All groups share one centre, and each spreads out both ways along 7 directions, with some noise.
In the rows, 128 means zero.
Known rows, each followed by its group:
[132 140 117 138 147  90 102  87  88 158 136 149 177] => q_637
[ 59 181  91  96  89 157 118 165 116 127  89 121 127] => q_637
[140 140 144  75 163 101 107  92 132 103 187 152 100] => q_474
[115 106 138 124 133 125 116 102 125 103 135 129 101] => q_474
[ 87 144 129 190 112 131 110 121 134 118 114 116 120] => q_637
[ 84 121 109 145 112 132 118 156  69 121  92 125 156] => q_972
[141 137  85 175 117 161  94 100 107 117 132  87  80] => q_474
[110  61 117 117 119 153 134  76 184  95  82 104  86] => q_667
[178 122 149 191 174 110 137 153 138  91 194 118 116] => q_972
[167 132 146 142 130 152  86 195 100 142  97  94 125] => q_972
[147  49 110  40 173  76 120 117 148 141 120 106 114] => q_474
[131 141 121 132 132 153 104 147 112 101 122 116 124] => q_637
[155 101 111 150 163  93 122 146 157 145 121  93 138] => q_667
[155 103 143 148 143 116 129 173 117 130 133 108 122] => q_972
[193  73 169 123 109 183 145 118 105 101 142 130  79] => q_637
[167 123 113 167 163 121 149 166 132 112 153 114 152] => q_667
[122 118  89 192 134 139 114 126 161 124  88  83 131] => q_474
[191  40 161 144 134 173 155 157 153  82 126  96  73] => q_637
[193 127 127 174 145 170 131 121  83  89 144 141 165] => q_667
[157 108 118  99 141 139 146 122 109 104 147 141 135] => q_637
[191  39 117 155 152 140 158 156 146 120  88  92 154] => q_667
[146 162 173 118 102 170 159 111 116 123 127 183 166] => q_474
[158 160 145 128 122 140 152 182 159 137 167 119  92] => q_474
[139  82 133 155 137 124 144 181  93 113 120 113 141] => q_972
[ 68 134 103 100 101 102 115 104  71 156 118 148 142] => q_972
[101 143 101 138 154 108  99  91  79  92 134 153 182] => q_474
[121 100 111 148 156 113 123 148 133 107 111 107 148] => q_637
[144 174 119 161 133 142 113 128 134 113 164 118 101] => q_474
[ 79 148 111 172 134 126 119 138 116  89 120 128 148] => q_667
[ 83  77 117 104 103  86 146 135 149 182  95 105 101] => q_972
[127 151 140 153 113 128 132 189  88 148 132 129 144] => q_667
[100  92  98 160 184  61 156 107 132  89 163 141 173] => q_972
[190 112 137  76 131 160 110 130  73 124 131 135 129] => q_637
[107  84 117 129 122 109 159 102 113 128 118 146 152] => q_637
[138 119 105 118 135 125 127 130 116 132 118 122 144] => q_474
[133 141 134 139 121 123 104 130  99 147 122 126 135] => q_667
[ 91 107 118 155 127 129 112 124 106 112  79 123 164] => q_667
[115 159 128  94 122  84 111 158 100 186 149 129 126] => q_667
[128 126 127 162 141 116 143 119 128 102 167 133 122] => q_972
[145 166 133 145 136 138 104 102 178 128 144 113  96] => q_972

New rows, each followed by its group:
[154 110  98 112 148 126 114 104 141 140 111 111 138] => q_474
[168 138 122 142 149 189 111 121 136  72  97 125 155] => q_972
[ 92 142 129 129 108 149 136 113 156  98 140 127  80] => q_667
[126  88 127 105 137 109 127 140 133 123 132 113  98] => q_474
[113  67 114 111 135 112 128 120 116 124  89 121 147] => q_474
[ 94 101 158 138  76 165 126  95  56  87 135 152  79] => q_474
[128 113 125 180 137 133 126 156 121 114 101 109 155] => q_667
[106 135  93 132 170  84 135 140 163 107 161 117 129] => q_667
[147 105 121 171 160 137 146 131 161  77 135 117 137] => q_972
[108 151 179 137 121 143 132  94 129  91 148 173 129] => q_474
[192 131 103  50 156 124 136 159 144 156 143 118 135] => q_637
[ 99 100  99 161 156 103 134 140 154 127  58 116 213] => q_474
[100 103 117 123 105 127 149 120 126 135 116 128 116] => q_972
[ 67  55 172 111 106 120 141 107  96  87 109 156 107] => q_474
[137  91  88  31 128 112 207 135 154 151 140 147 143] => q_637
[114 131 131 219 122 165  96 120 110  91  80 113 157] => q_667
[135 101  93 131 162 136 154 108 121  59 142 144 160] => q_667
[ 84 104 102 150 147 104 113 142 106 109  87 116 176] => q_637
[115 172 100 151 154  89 106  97 121 140 151 142 173] => q_637
[178 126 133 152 161 107 114 115 145 145 151 114 131] => q_637
[107 130 130 116  91 187 165  86  75  55 164 180 109] => q_637
[125  53 115  76 130 114 139 123  95 137  84 133 161] => q_474
[ 36 159  87 159 115 112 128 142 142 119  98 118 150] => q_637
[ 94  97  96 160 157  46 152  96 153 163 122 133 189] => q_637
[114 156 122 130 139  84 101 151 113 166 136 117 136] => q_667
[ 82 115  87 160 144 125 149  89 170  77 110 130 154] => q_972
[158 108 131  96 130 137 144 118 141 144 104 134 157] => q_474
[150 113 111  95 144 138 125 153 115 120 117 119 138] => q_637
[101 112 113 128 103 142 156 100  92 102 133 151 132] => q_972
[115 115 102 137 132 140  88  44  82  97 112 143 143] => q_474
[182 119 146 117 108 137 192  73 166 150 197 156  85] => q_637
[132 103 122 113 133 121 105 164 123 154  77 100 145] => q_972
[172  94 163 140 103 166 141 114 131 126 138 123  75] => q_637
[105 135 125  77 105 130 158 159  44 126 142 170 158] => q_667
[126  57 113 104 147  85 184 113  45 100 173 179 179] => q_972
[118 140 116 132 101 191 122 107 145 104  81 120 121] => q_972
[120 167 145 153 137 135 117 108 140  97 160 145 119] => q_474
[150 137 104 102 153 120 117 149 133 133 126 114 142] => q_637
[ 97 181 110 165 128 156 107 150 142  85 131 111 107] => q_637
[177 113 145 141 110 168 108 102  83 134 106 132 139] => q_667
[111 120 135 154 149 118 133 121 172 115  94 128 169] => q_474
[142 173 161 155  82 155 121  41  83 142 178 177 105] => q_637
[108 154 134  79  57 173 132  95  62 156 118 165 116] => q_637
[137 161  88  51 142 123 109 151  96 149 120 131 168] => q_637
[ 70 138 115 153 141 100 112 148  56  78 164 141 130] => q_474
[153 158 134 101 111 169 100 107  88 128 126 145 129] => q_972
[ 81 128 111 118 106 153 136 121  80  91 118 153 142] => q_637
[105 152  99 109 126  87 150  91 130 172 145 155 165] => q_637
[162 183 123 151 148 150 101  70 168 119 143 135 139] => q_474
[152 108 133 114 123 122 135  93  98 149 136 150 143] => q_637
[131 191 132 167 126 163  85 120 111 100 149 125 107] => q_637
[102 135 145 113  63 183  94 141  68 149  70 122 106] => q_637
[ 87 127  89  96  98 164 158  32 131  92 115 173 141] => q_972
[128 138 120 125 127 135 128 108 101 115 140 147 141] => q_637
[148 150 140 138 118 151 140 141 141 127 144 130 111] => q_474
[ 72 164 139 118  98  89  95 167  98 193 110 120 122] => q_667
[136 101 100 136 139 120 122 155 148 133 129  80  87] => q_474
[163 112 129 100 150 115 132 105  99 119 156 151 147] => q_972
[194 144 120  76 189 116  85  91  81 115 153 159 193] => q_972
[112  96  87 109 168  42 123  90  83 170 114 155 237] => q_637
